The rows of a group lie close to one hidden flat surface of 15 dimensions, which passes through zero. Surfaces can cross.
Known rows, each followed by its group:
[8,-5,-24,39,0,-12,20,9,-12,-6,36,9,-19,-30,-11,-11,-14,39,-17,8] : (3)
[21,33,12,4,7,-8,-15,-17,-10,12,-22,-1,-22,-3,-14,0,19,6,24,43] : (0)
[-2,12,-10,25,5,-13,15,1,-23,15,-13,-12,5,-22,6,4,26,-20,16,3] : (3)
[24,15,-7,-36,22,-2,12,-21,7,1,30,6,30,24,-5,7,19,25,18,17] : (0)
[9,-18,-13,-18,-9,11,-6,-12,-1,-14,-6,-2,-4,1,-30,2,24,-29,-17,-3] : (3)
[-4,-2,-14,1,26,-22,7,-16,35,-5,9,13,-4,14,-25,12,-10,24,-1,3] : (1)
[-1,-27,9,-1,4,-5,14,31,-7,-16,16,-21,-27,-4,0,21,-10,7,-3,-6] : (0)
[22,-27,-29,9,0,-26,-12,20,-47,-23,-21,4,21,-22,-8,-17,-16,2,-3,-11] : (2)
[2,-2,23,-3,32,-10,12,-15,-26,-21,4,2,3,3,1,17,-5,1,16,31] : (2)
[-4,0,-21,-14,-1,-26,7,-14,14,-8,11,28,20,-16,-9,6,14,19,36,27] : (0)
[-12,0,-1,1,15,10,-13,21,40,-17,-5,2,14,-5,-2,-21,-25,8,12,12] : (1)
[-45,5,30,26,-10,-9,-21,18,9,-8,35,17,14,0,10,-12,4,-13,13,-16] : (3)
[14,24,-10,32,11,-24,19,-31,-7,-6,-33,12,-17,20,-14,1,16,-3,15,-16] : (2)
[-11,-4,-7,27,-29,-4,-24,7,13,-7,-1,10,26,4,18,15,-26,13,17,-27] : (4)
[-4,20,6,-28,-6,22,-13,-7,12,15,-27,8,-11,-36,4,-33,-7,11,-8,35] : (0)
[-16,3,-5,-2,-8,5,-24,-6,21,9,-19,-3,-4,17,10,-12,-2,-27,-35,-1] : (2)
[28,12,-9,-32,-10,0,23,-22,-13,2,5,16,-3,6,-19,-21,0,4,-20,-1] : (3)
[12,-29,3,-8,-13,-13,14,11,6,-11,-8,-19,-44,-16,-16,6,-13,31,0,-22] : (0)
[21,-12,12,-1,8,13,-1,10,-17,10,-3,-38,-7,2,8,-4,-3,-8,0,31] : (3)
[11,20,7,-9,10,9,18,-33,1,-33,-6,21,-13,-7,-1,6,-6,40,0,-15] : (0)
[-15,2,16,-35,-32,15,-14,-25,17,25,-17,21,-14,-12,-5,-20,22,1,10,-8] : (2)
[-5,-30,-10,-9,9,5,3,-3,18,-25,21,-4,-2,14,4,3,1,8,-18,5] : (1)
[-12,-10,19,8,-15,-14,-17,-4,-15,5,12,-2,34,-6,-13,2,-14,-18,-8,-38] : (4)
[-12,-11,9,-31,1,-7,-3,-33,-26,-1,-33,0,17,-34,-12,-4,38,-32,3,-12] : (4)
[-5,2,14,-11,-22,23,-21,16,18,-53,3,4,-23,-3,20,7,-34,14,-18,21] : (2)
[-1,13,-3,-36,14,-10,20,26,-12,4,26,-8,-13,-3,0,13,24,-13,-16,10] : (4)
[-13,5,2,-7,5,-41,23,-19,-1,7,21,17,10,30,7,-30,-1,-11,-14,3] : (1)
[-3,-1,-12,-18,-12,21,-6,3,-7,19,-7,27,-6,-45,-19,31,14,20,16,-3] : (1)
[29,9,-16,17,-11,-36,16,2,-65,1,-10,2,-7,-17,18,-26,13,15,11,4] : (2)
[-4,-25,6,9,19,9,15,-32,-22,-1,0,3,19,-10,34,-3,8,30,12,-9] : (0)
[4,3,15,3,14,-1,0,-28,19,36,-2,-29,-8,5,-37,16,-12,-13,-36,0] : (1)
[7,4,-3,-30,-21,-1,-5,44,6,0,8,7,8,32,15,-22,8,-11,29,-10] : (1)
[-11,-30,29,-21,8,-23,-6,-5,7,-17,23,6,-27,11,-41,0,-14,3,-23,-2] : (3)
[8,2,-23,-8,-29,21,-9,-4,10,-17,9,1,-38,-4,16,-10,20,18,-47,-7] : (1)
[12,17,-5,-7,15,5,26,-20,-9,3,-27,10,7,-12,24,-17,-26,40,4,-9] : (0)
[13,11,-4,18,4,11,18,27,-12,-19,2,-22,19,17,41,-14,-5,-1,13,-19] : (1)
[-11,29,-17,-10,3,-12,-16,5,14,28,-3,17,31,-10,-34,36,11,-19,11,-16] : (0)
[-4,-11,-11,16,9,-5,18,-47,-5,-7,28,28,25,-16,2,2,25,36,25,3] : (0)
[12,7,3,-19,-11,16,-33,-1,9,4,-26,1,-25,-7,10,38,23,39,35,8] : (1)
[-4,-1,-15,22,-3,-8,-1,18,18,1,-6,-5,-22,-30,-26,5,-29,18,-21,-13] : (3)
[-28,-4,-3,-16,-9,-2,2,-14,21,2,-24,8,-1,14,42,-26,3,-16,-16,-7] : (2)
[19,1,10,13,5,11,-11,2,-8,-10,4,-12,3,-20,-13,-10,-30,14,-3,35] : (2)
[-11,-5,23,-26,-27,-10,4,0,-6,20,27,17,-6,44,21,12,-8,-17,8,25] : (2)
[-2,-19,-8,40,-39,12,-16,1,23,3,27,-7,-10,28,19,-9,2,1,-1,8] : (2)
[-19,-26,16,21,7,15,3,-15,22,-28,27,-7,-16,-2,-21,27,15,-14,6,21] : (4)
[-12,22,8,-7,-14,40,-13,12,9,31,-23,0,6,-24,10,-8,2,-11,6,-11] : (1)
[8,18,-16,28,-10,34,8,9,2,6,-17,-23,37,-20,36,-29,-23,-8,-7,-7] : (3)
[21,-9,1,-6,-11,-17,2,-33,-18,-23,-39,3,-22,10,17,-35,4,12,1,11] : (0)
[4,5,2,7,31,-20,18,-6,2,11,4,-5,-6,9,-23,36,-9,3,2,4] : (1)
[4,-5,-34,10,12,-1,9,23,45,-23,21,-14,-19,8,-5,6,14,16,-2,14] : (4)
[26,-24,10,5,12,20,7,-30,1,0,-7,2,5,11,-17,-23,-12,27,28,9] : (0)
[-10,-16,0,0,-16,-27,21,-3,-9,31,-23,-8,6,2,31,20,5,2,37,-21] : (4)
[-16,30,-3,-5,-25,-2,-17,9,5,-18,23,20,-18,-7,-4,7,27,-18,-14,19] : (0)
[-42,24,3,27,25,-15,-16,8,25,14,-17,18,-2,-10,22,18,-11,18,15,4] : (3)
[6,14,-10,-6,24,1,0,-31,-4,6,-39,25,11,35,18,6,-8,-7,4,19] : (3)
[-1,2,-4,-29,-7,18,-6,7,2,-18,-21,11,31,-18,-18,21,-25,-13,-5,-40] : (1)
[-16,-12,-5,-10,-15,7,4,20,24,18,23,-31,11,-13,-8,24,9,-18,-25,-39] : (4)
[-21,-1,4,22,-10,-13,9,-6,34,-7,11,1,-11,-8,1,9,-14,16,7,-7] : (4)
[-34,36,17,-9,-13,3,-17,4,-6,27,-10,22,-15,3,37,20,26,-15,4,-7] : (1)
[-11,23,15,-17,18,48,2,-25,23,11,-10,2,0,12,25,-3,33,7,4,-15] : (1)
[10,-8,17,-4,25,18,-31,-4,-8,-35,41,-8,18,-29,-31,-13,9,13,-11,41] : (4)
[5,-6,6,14,8,5,9,-44,-3,-9,15,14,15,7,-5,-39,-18,13,-25,9] : (3)
[19,25,-9,16,27,-2,5,35,-4,-6,-24,-38,-3,-6,34,6,-28,15,0,20] : (2)
[33,31,4,26,-12,12,7,-2,-3,14,15,-2,14,18,-10,-48,-16,7,10,8] : (3)
[-19,20,-13,10,26,-34,31,-3,42,18,20,-12,6,17,11,3,4,13,-7,-15] : (4)
[3,-18,-5,-11,-40,4,-15,-13,25,-2,-11,22,6,20,11,-18,-32,13,6,0] : (2)
[-4,21,-25,-22,9,26,-3,11,22,-6,21,7,16,-12,22,-6,22,17,-10,14] : (3)
[11,22,-3,-2,-19,-4,-10,-40,-5,-60,-33,24,-39,-7,12,-32,9,18,-17,15] : (0)
[22,-9,-1,15,-25,-3,-12,-21,-37,4,14,3,7,-4,8,-24,16,20,-1,-6] : (4)
[28,2,-26,-22,-30,-7,7,11,-23,6,2,17,-22,23,6,20,15,9,3,-8] : (3)
[-6,-9,0,44,-3,22,-13,-14,-14,3,18,21,46,23,16,8,-21,-12,7,7] : (4)
[-14,11,-3,7,18,-16,34,-6,-16,-24,-17,27,-14,22,23,18,-4,-9,6,-7] : (4)
[6,-10,-21,-8,-8,-40,-8,9,-27,-38,-27,2,-10,5,-1,-5,8,-29,-21,-6] : (0)
[17,-1,8,-15,16,14,0,-12,-9,-41,24,-5,26,13,-2,11,22,11,6,-15] : (1)
[-15,-9,10,-19,6,9,-1,25,-2,-24,24,4,11,-9,-3,1,-2,-17,0,8] : (3)
[-27,-44,-5,-35,16,-2,14,2,11,-26,8,-6,-4,14,44,-21,33,-7,-10,7] : (2)
[4,-40,5,17,37,-20,34,21,-10,-6,13,-31,8,2,-15,8,-21,-6,10,-5] : (4)
[9,-33,-9,-15,22,-9,3,-23,-11,27,5,-2,27,-13,-13,-25,1,14,1,24] : (2)
[24,-5,1,27,37,-5,-9,-1,-19,-36,10,-12,-3,6,-23,-4,16,13,1,-1] : (4)
[-6,-26,-2,-14,6,-24,14,-4,-12,-24,-22,10,23,27,36,-4,-13,-5,21,-11] : (2)

New rows, each followed by its group:
[7,-21,12,-9,1,14,-24,4,9,5,9,4,-31,-2,-27,45,-3,30,12,17] : (3)
[12,8,1,-11,26,-9,15,1,26,-14,-13,-33,23,6,-6,-30,13,-11,22,-2] : (3)
[1,33,19,19,7,-29,-42,-1,14,0,4,23,2,28,-20,-6,-13,12,33,35] : (4)
[8,13,4,23,13,-25,-23,-22,-18,-29,-22,27,2,21,-22,-10,11,-9,19,3] : (4)
[-2,-3,12,-42,-11,30,-14,15,17,20,6,13,1,-5,-1,0,2,8,25,24] : (0)
[24,-26,-38,-10,-5,41,2,-11,3,-23,-12,-4,19,12,42,3,-20,22,-22,7] : (3)
[6,-18,-28,12,-18,-6,-36,-8,10,35,-6,1,25,19,-6,16,6,6,-5,-34] : (2)
[-8,-29,22,7,-22,-14,-20,-3,15,-10,-2,-1,-23,5,-36,-19,-20,-6,-12,-19] : (3)
[-13,-20,11,-20,-12,11,-5,-3,-29,3,10,16,-2,-7,16,-5,23,-11,-3,4] : (0)
[7,-21,18,-12,-29,7,-22,3,4,-22,-7,2,-30,26,8,10,13,5,31,13] : (2)
[16,-19,2,12,4,18,24,29,-31,20,16,-24,20,-4,-23,17,2,-33,13,-16] : (1)
[8,8,9,21,4,-7,28,-14,-42,-10,22,-28,6,7,23,-12,2,-26,-46,-11] : (1)
[-17,-12,-2,18,25,-43,8,-29,1,7,-22,-8,-19,-4,22,-10,5,18,-7,8] : (3)
[36,0,-9,5,10,-2,41,-9,-26,-6,-15,-6,-19,5,-10,-24,0,3,5,6] : (1)
[-4,-15,9,-24,-22,-6,-5,10,-8,7,7,-6,-22,-21,9,1,29,16,16,6] : (3)
[1,6,20,-30,-23,11,2,20,-15,-11,23,15,14,21,24,-31,-22,-8,-1,4] : (3)
[4,4,18,-24,23,29,8,-4,-6,38,16,-8,31,11,0,1,-2,-2,-10,-11] : (0)
[5,-29,-12,-14,-2,0,15,-5,5,-16,11,16,17,-12,-20,-23,-17,12,2,-4] : (2)
[13,-23,11,-11,24,18,-9,-14,6,-21,50,-7,18,11,-27,3,37,15,18,15] : (1)
[-20,-13,6,12,-38,-20,19,15,13,41,23,-14,-15,20,20,-16,-5,-15,-7,-23] : (0)
[26,-10,1,-32,-16,1,15,-26,-3,-3,-17,8,-9,-20,-29,-28,-2,18,13,8] : (3)
[1,-12,-3,13,-22,2,21,-16,11,7,28,0,-23,-10,-24,-37,-4,-1,-33,2] : (4)
[-15,-2,5,-21,11,20,10,24,-21,-31,19,8,10,-9,4,33,-3,-29,-26,-11] : (4)
[-16,4,-7,7,8,-6,31,16,-12,36,13,14,4,-24,-10,-15,-10,-15,-2,11] : (1)
[-18,-10,9,19,4,-1,20,2,-18,20,9,9,-6,20,17,-25,20,-35,9,12] : (1)
[-3,51,7,-5,30,-10,20,-8,-2,25,-27,-1,-29,-12,1,14,13,3,4,14] : (2)
[-2,-2,5,14,9,1,-4,11,-21,0,16,-14,34,-29,3,32,-7,6,13,-6] : (1)
[-3,9,16,11,13,-3,2,-1,-8,0,47,-14,5,12,-9,13,14,-1,-27,-21] : (4)
[-12,-6,-10,19,-16,19,-9,-28,9,-23,1,30,11,-14,-5,-13,1,-12,-7,20] : (4)
[25,-19,-30,6,-3,14,27,16,14,-9,-1,-22,-1,20,18,-19,-12,16,-7,-21] : (1)
[1,15,4,3,-17,-18,-5,-39,14,16,-5,16,-16,18,-9,-37,17,3,-1,12] : (4)
[18,29,13,-17,32,14,-6,-3,-14,7,-31,10,-5,17,25,-10,-18,25,10,25] : (4)
[4,17,-8,16,-11,-26,25,25,-10,5,4,-18,-2,-13,-12,-21,-11,-20,-15,-26] : (3)
[15,19,15,-21,11,30,-22,-2,-2,4,2,-3,0,7,-24,3,11,-13,-10,16] : (0)
[-21,12,0,-8,20,-13,0,-3,2,-1,-21,17,20,-5,-11,12,3,-35,10,3] : (4)
[-13,-14,-15,19,3,-3,5,0,23,-17,11,2,3,-15,-25,-1,2,-15,2,15] : (4)
[-1,-21,-7,-15,-16,-23,-1,27,12,4,-16,7,5,16,-4,-32,-34,-18,10,7] : (1)
[1,-42,32,23,7,-12,2,-12,-8,-32,9,-26,-16,-8,-13,16,-1,20,24,-11] : (4)
[-10,11,-6,13,0,-10,33,33,-6,-26,-5,21,-23,17,22,24,-40,3,-8,-26] : (4)
[26,20,-9,-29,10,19,26,44,14,-21,-2,-30,12,-19,8,-24,-39,18,-10,-9] : (2)
[-2,-11,20,13,-8,-5,12,-9,-48,-12,25,-3,-15,-66,-37,-1,15,-5,-17,-5] : (4)
[15,25,10,-6,28,-3,2,5,11,27,-36,-35,-8,9,-14,2,-11,-17,-3,13] : (3)
[-14,-3,24,-33,-19,16,6,2,-10,8,2,9,9,-1,28,2,-33,-1,-19,-13] : (4)
[-19,19,-10,-12,-20,14,-15,4,12,-19,-2,20,-31,7,26,3,21,-2,-35,-13] : (1)
[-11,-8,15,-28,4,6,5,-10,-3,19,-2,-22,17,1,28,21,16,-2,-2,-27] : (4)
[5,3,-6,9,4,12,18,3,-11,-22,-28,12,-31,17,-14,2,-4,-26,-23,-29] : (4)
[1,-36,-13,1,-11,-28,29,10,9,3,30,-24,-4,4,-2,-23,-12,5,-22,-16] : (0)
[-30,3,-14,-13,-7,7,-7,7,40,0,-10,8,-2,16,24,4,-5,-15,-27,-23] : (2)
[-7,16,37,-1,-14,20,-13,-24,-24,33,-10,-6,0,-47,0,5,-3,16,-7,-15] : (4)
[-10,-2,-21,-20,-7,-37,10,-14,23,-6,-5,7,14,-10,0,-13,-2,3,-5,0] : (0)
[-19,-8,-24,23,4,8,9,-11,38,9,-9,8,5,-29,20,-23,-27,33,-5,17] : (2)
[1,1,-4,-13,24,6,13,-9,-45,-11,-4,10,31,-27,-10,-15,6,-28,-26,-6] : (4)
[20,0,7,6,18,12,6,-14,-28,19,-18,-15,9,1,14,-13,-5,17,-6,-19] : (4)
[-24,34,19,17,32,-14,-15,5,31,9,-3,-7,13,-4,-16,28,-15,5,6,-19] : (4)
[8,-33,19,15,3,-30,1,-21,1,0,29,-37,-8,31,-24,-2,35,-3,5,-27] : (4)
[-5,39,-11,-40,12,12,2,7,-3,1,-31,23,-3,-55,6,3,-17,25,-11,10] : (0)
[-17,47,3,12,-19,-2,10,-10,7,22,-30,31,-3,-1,9,-8,-26,-7,-7,-34] : (0)
[-7,-4,-9,23,23,-23,21,-2,7,14,-7,-3,16,-29,-26,-19,-18,-6,9,16] : (4)
[21,1,-20,12,4,-8,-12,18,-1,-7,-24,-9,-42,-7,-26,-19,4,-6,-11,30] : (2)
[6,44,8,5,-8,34,-11,-7,38,13,-26,-15,-1,-18,-4,-12,-31,14,-10,-5] : (2)
[16,-9,-15,7,19,15,6,10,-24,11,22,-10,36,15,1,-7,0,-16,-20,-5] : (4)
[1,36,21,1,30,-27,-4,-8,-19,6,0,10,-8,4,-33,-5,13,-14,-8,-2] : (4)
[7,5,-14,-16,7,5,-1,-1,1,-46,2,-15,-6,12,9,-11,27,-8,-46,-39] : (2)
[-5,29,8,-36,-14,12,7,-19,6,17,-44,12,20,-15,6,-25,-21,-17,-5,-15] : (3)
[-3,7,9,5,29,-5,-5,-33,18,4,-18,9,-3,20,-15,37,-1,7,12,8] : (2)
[-1,19,-9,13,28,-16,1,3,13,9,24,4,-17,1,-14,5,20,21,-4,18] : (3)
[14,33,-3,-20,-33,4,-3,-12,-33,11,-3,18,-31,-20,10,-9,36,13,-13,-1] : (1)
